There are 5 ways to turn a row about zero (a turn may also mirror it). The second row of each pair is the first, turned, with some noise. The first 45 pairs use one turn. New pairs use 3 turns, one after the other, and a turn may come again.
Some pairs, each with its turns in order after it:
[  38, -279,  -78,  355,  -95, -339,  337,  247]
[-110, -125,    0, -293,  398, -345, -317,  134]
k103

[  19, -362, -269,   -3, -407, -308,  300,   20]
[   2,  -59,   -5,  202, -511,  358, -232,  272]
k564

[-379,   22, -205, -238, -240, -400,  169, -123]
[ -52,  -21,  211, -364,   22, -375, -425,  -64]
k679

[ 278, -396,  170,  353,  408, -178,  239, -105]
[-483, -341, -382, -288,  254,   91, -267,  -88]
k103

[ 204, -193, -350,  178,  331, -167, -399, -219]
[-353, -293,   96,  -98, -377,  -78,  -97, -387]
k103

[ 356,  134,   55,   86,  237,    5,  157, -101]
[-117,  249, -223, -116,  252, -126, -125,  175]
k187

[-101,  317, -386, -170,  350,  323,  386, -113]
[ 250, -515,    1,  163,  243, -260,   37,  421]
k679

[ 144,  325,  -85, -164, -327,  227,  -28,  372]
[ 258, -202, -433, -291,  148,  248,  -35,  -19]
k679

[-389,  403,  -35, -405,  289,  200,  220,  153]
[ 496,  -51,   95, -208,   26,  451,  401,    1]
k103

[328, 268, -67, 179,  32,  25, 248,  20]
[-348,  -42, -225, -126, -104,    8,  309,   23]
k564

[-214, -111, -122, -381,    5, -118,  -83,  381]
[ -50, -184,  229,  125,  137, -127, -361,  302]
k564

[-294, -225,  180, -151,  355, -328, -164,  195]
[-257, -105,  318, -204, -484,  -62,  161,   -6]
k679

[ 202,  195,  -32,  -38, -192,  407,  -38,  157]
[-425,   47,  -41, -113, -103, -256, -152, -209]
k564

[  77,   40,  308, -118,  173,  176,  267, -223]
[-95, -24, 217, 156, 127, 255, -29, 368]
k679

[ 215,  -69,  254,  -98, -156,  -16,   52, -146]
[-165,  214,  -51,  105,  -39, -219,  117,  -30]
k187

[-218,  393,  248,   77,  -88,  -86,   13,  365]
[   0,  271,  146,   72,  458,  333,    7, -103]
k26

[ 372,  186, -368,  367,  361,   82,  347, -115]
[-266, -642,  293,   28,  227,  245,  -88,  -49]
k103

[ 142,  150,  351,  254, -359, -228,  -39, -301]
[-450,   70, -214,  -21,   32,  -99,  413, -234]
k187

[ 407,   47,  299, -220, -217,  283,  -75, -118]
[-213,  115, -153,  392, -168,   68,  200,  385]
k103

[222, 297, 109, 340,  40, 253,   5, 107]
[-306,  -24,  -56,  -16,  -30, -224,  337, -335]
k564

[ 298,  -10, -373,  265, -134,  319, -284,  272]
[-358, -350,  169, -136, -262, -120, -119, -482]
k564

[ 52, 108, 269, 404, -97, 254, -66, 137]
[-443, -159, -287,   62,  -83,  172, -133,   45]
k187

[-370, -392,   65,  147,  -37, -208,  278,   80]
[-354,  170,  308, -303,  142, -226,  143,  -53]
k679

[ -93, -170, -405,  335,  115,  -60,  149,  408]
[ 317, -431, -233, -191,  -51,   79,  -23,  273]
k187

[ 191, -395,  279,   63,  284,   -3, -349,  295]
[-116,  236,  -25, -173, -467,  223,    4,  403]
k187

[-308,   43,  -84, -137,   40, -153, -129, -408]
[-161, -130,  186,  186, -131, -229, -336,  -94]
k679

[-311, -267,  289, -369,  120,   80, -269,  -42]
[  57, -312,    0,  298,   31,  163,  -46,  519]
k26

[-399,  291, -405,  191, -240,  300,  117, -390]
[-152, -291, -269,  290,  482, -390, -318,  -70]
k679

[  26,  154,   76, -310,   25, -198, -362,   13]
[ 146,   48,  243, -248,   75, -256,  -61,  256]
k564

[   0, -282,   97,  122, -154,  196, -327, -205]
[-193,  105,   69,  264,   92,  193,   10, -435]
k679

[-178, -304,  171,  126,  361,  -68, -152, -184]
[-65, 119, 152, -51,  47, 378, 200, 383]
k187

[-408, -104,  -54,   24, -113,    0, -127,  265]
[ 309,  142,  -32, -119,   65, -291,  112, -192]
k103

[-221,  372,  174,  204,  -49, -193,  329,  268]
[ 106, -129, -514,   34,   50,  195,   11, -298]
k187

[-122,  266,   26,  363,  181, -224,  195,  101]
[-162,    3,   41,  -13,  269,  127, -176, -434]
k26

[-140,   78, -200, -188, -240,  212,  165,  -77]
[ 241,  169,   91, -189, -214,   97,  -36,  113]
k26

[-172,  101, -332,  398,  -70,  300, -333,  181]
[ 565,   30,   41,  198,   20,  -91,   73, -376]
k26

[-324,  -85, -251,  146, -118, -201,  339,   94]
[  41,  199, -302,  -24, -124,  253, -394, -238]
k26

[-263,  105, -366,   33, -280, -196,  238, -381]
[ -95,  291,  583,  -70,  210,  106, -146, -131]
k103

[-264, -108,  312,   56, -392, -174,  396, -222]
[ -65,  163, -299, -409,  189,   99, -443,  277]
k26

[ 391,  218,  365, -258,  147,  140,   56, -228]
[-310,  572,  -43,   83,   96, -146, -224,  -51]
k187

[-298,  355,   50, -401,  112, -328,  257,  165]
[-110,   66,  162,   65,  328,   29,  127,  649]
k564

[-254,  360,  -33, -297,  334, -202,  -64,  238]
[-199,  -56,  224,  250,   27,  539,   66,  -97]
k26

[ 108, -309,  298,  271,   80, -264,   26, -206]
[-234, -188, -296,   -4,  223, -315, -166,    4]
k26

[ 248, -149, -180, -184,  -99, -171,   84,  379]
[  10, -132,  124, -237,  -67, -313,    4,  399]
k103

[-293,   73, -391, -153, -382,  288,  400, -328]
[-411,  358,  -33,   91,   15,  557, -335,  -19]
k564

New pairs, each followed by its turns in order:
[189, 388, -40, 336,  45, 362, 177,  74]
[ 378, -194,   11, -190,  139, -401,  275,   92]
k103 k187 k103

[ 406, -114, -201,  280,  171,   30,  179,  164]
[ -85, -136, -380,  229, -260, -207, -202,   21]
k103 k187 k187

[  90,  234,  -21,  324, -376,  153,  -49,  315]
[-121, -467,  187,   69,   30,  213,  116, -241]
k679 k564 k679

[-318,  187, -267,  230,   58,  293, -350,   64]
[ -79,  -32, -242,  607,   57,  -26,   -6,  240]
k564 k26 k26

[  80,  -70, -281,  401,  353,  259,   61,  -51]
[ -64,  263,  369,   54, -315,  -38,  286, -288]
k187 k564 k679

[ -89, -210,  -84, -215, -199,  243, -102,  179]
[-208, -125,  222, -281,   33,  189, -102, -114]
k26 k26 k26

[ 228, -279, -326,  261, -187, -184, -361,  -75]
[-521, -196,   12,  -75,  211,   79,  356, -174]
k26 k679 k26

[ 178,  349,  354,  -17, -159, -252,  -47,  283]
[-259, -172,   71,  539, -183, -123,  229,    2]
k564 k564 k564

[ 306,  365, -309, -352, -171,  118,   28,  255]
[ 284,  463,  181,  409, -146, -257, -130,  -52]
k187 k103 k103

[-361,  125, -300, -118, -285,  196, -342,  256]
[ -84, -256,  179, -160, -398,  425, -279,   -9]
k103 k103 k187

[ 360,  200,   40,  265, -279,  -76, -387, -338]
[  -3, -169, -270,  413,  277,  207,   11,  481]
k187 k679 k26

[-234, -407,  -84,  356,   49,   48, -101, -103]
[-240,   -5,  -92, -186, -216,  277,  338, -174]
k103 k679 k187

[ -25,   12,  167,  398,  363, -287, -269,  405]
[-460,  466,   90, -212,  190,  -51, -364,  -64]
k187 k103 k26

[ 380, -303,  310,  389, -213,   36,  -99,  -81]
[ 406,  343, -177, -437, -125,    2,   15,  123]
k103 k103 k564

[-143, -230,  137, -332,  102,  190,  111,   -8]
[-222,  -55, -442,  -51,  119,  -24,  182,  -24]
k679 k187 k679

[ 327, -209, -400,  314, -391,   19,  304,  -75]
[  72,  125,  -91,  152,  -46, -267, -550, -444]
k679 k103 k564

[ 389,  378, -311, -254,  254, -237,  346,   49]
[ 282,  518,  163,  407, -143,  -61,  229,  263]
k564 k679 k187

[ 181,  239, -370,  103, -116, -209,   18, -241]
[ 123,  278,   -3,  -57,  188, -369,  275, -202]
k187 k26 k103

[-238, -250, -184,  340, -147,  286,  258, -201]
[-169,  -83,  244, -366,  417,   55,  111,  196]
k26 k26 k103

[ 324,  365, -134,  -63,  114, -297, -230,  163]
[  86,    3, -431, -247,  309,   29,  265,    9]
k103 k564 k26

[ 86, 172,  15, 406,   6, 340, -56, 120]
[ 146,  168,   42, -233, -222,  -23,  -66,  409]
k679 k187 k187

[ 336, -256,  344, -104, -293,  105,  183,   60]
[-154,  -64, -182,   70, -399, -139,   95,  404]
k26 k103 k103

[ 113, -189, -173,  139, -193, -295,    5, -354]
[-144,  156,  152, -151, -170, -247,  205, -419]
k187 k187 k26

[-334,  148, -266,  134, -163, -154,  -88,  184]
[-254,  275,  -85, -161, -203,  178,  181,  -39]
k103 k564 k26

[ 112,  140, -135,  372,   19,  177, -141, -376]
[-286,  134, -249,   29, -232,  -34,  -98, -336]
k679 k103 k103

[-286,  336,  253, -242,  -54, -207, -399, -139]
[ 304, -211,   86,  517,  221, -171,  -96, -219]
k187 k679 k26

[-370, -125, -119, -166, -313, -295, -222, -139]
[  85, -402, -106, -241,  255, -224, -197, -169]
k187 k564 k187

[ 127,   98,  140,  127, -344, -291,  -30, -151]
[  24,  330,   -1,    7,  196,   -6, -401, -111]
k103 k187 k564

[ 331,  130, -278, -332,   71,   58, -148,  374]
[ 536, -239,  358,  -19,  -32,   22, -112,  -84]
k103 k26 k103

[ 144,  298,  110, -346,  369,  203, -323,  371]
[ 234, -403,   18, -215,  394,  221, -202,  384]
k187 k187 k26

[-234,   98,  295,   27,  268,  164, -108,  291]
[-261,  -59,  215,  137,  297,   53, -285, -160]
k26 k187 k564

[-361, -150,  217, -214,  170, -298, -211,  139]
[ -60,  109,  271, -263,  126,  335,  138, -352]
k679 k103 k26

[-382,  -83,  256,  -99,   91, -290,  257, -239]
[ 126, -505,  244, -196,  212,   74,  -57,  -44]
k187 k187 k564

[  15, -135,  243,  -14,  188, -271,  -56,   80]
[-176,   52,  -14,   72,   85,   57,    7,  338]
k26 k564 k187

[  41, -241,  385,   32,  228,  -84, -264, -162]
[ 265, -131,  262,   39,  170,  -32,  -10,  407]
k103 k564 k26

[ 198,  -77, -350,  231,   39, -257,  115,  210]
[ 278,  324, -143, -222, -160,  138, -196,   57]
k187 k187 k679

[ 225, -139, -178, -222,  -27, -307, -393,  -25]
[ 121, -318,  103,  214, -189,   34, -326, -289]
k103 k679 k679

[ -4, 134,  33, 345, -46,  61,  25, 141]
[ -83,  180,  169,   11,   27, -277,    8, -103]
k103 k26 k679

[  62, -322, -390,  127,   -2,  -67,  276, -234]
[-415, -265,  386,   85,    7, -180,   12,  -32]
k679 k26 k679

[-268,   11, -339,  208, -136,  -71,  405,  148]
[-277, -291,  125, -196,  151,  286, -187, -213]
k564 k103 k103

[ 358,  -62, -182,   30, -162, -207, -142, -167]
[  34,  357,  -59,  197, -108,  222, -202, -121]
k26 k103 k187

[ 102,  -77,  314,  242,  336,  -88, -377,  294]
[-126, -227,  331,   46,   60, -429,  171,  365]
k564 k564 k103

[ -47,   20, -192, -235,  155, -289,  193, -315]
[ 120,  239,  188, -279,  277,   17,  214,  172]
k564 k103 k679

[-285,   -5,  -88, -400,  -44, -158, -358,  196]
[-227, -101,  -31, -319, -108,  -62, -447,  290]
k564 k564 k103

[ -25,  111,  -86, -162,   68,  -97, -355,  -45]
[ 123, -176,   58, -200, -178,  -45, -201,  166]
k564 k564 k103

[ -32, -296,  406,  326, -276,  -57, -385,  254]
[-264, -193,   -8,  117, -555,  433, -108,  -84]
k564 k26 k26

[ -14, -113,    2,  222,  364, -303,  209, -105]
[ 212,   24,  -20, -348, -407,  -97,  -13, -129]
k679 k187 k26

[  78,   65,  105, -317,   84,  200,  383,  360]
[-412, -298,  194, -152,  302,  -96,   16,  214]
k564 k26 k187

[  58,  -97,    9, -272, -166, -195, -100, -333]
[  86, -111,    1,  -93, -288,  219, -235, -213]
k187 k679 k187

[ 359,   18, -141,   69, -105, -324, -366,   65]
[ 156, -237, -256, -355, -157,   78, -317,   92]
k26 k679 k103

[ 393, -172,  195,  105, -272, -229, -358,  217]
[ 286,  170,  101,  335,   81, -342, -131,  405]
k564 k564 k103

[  47, -389,  -88,   82, -194, -202,  371,  364]
[ 270,  199,   78,  -22, -157, -468,  -64, -381]
k26 k679 k679

[-148, -375, -273,  108,  246, -238, -214,  -88]
[-110,   11,  109, -192, -124,  309, -203, -430]
k679 k679 k187

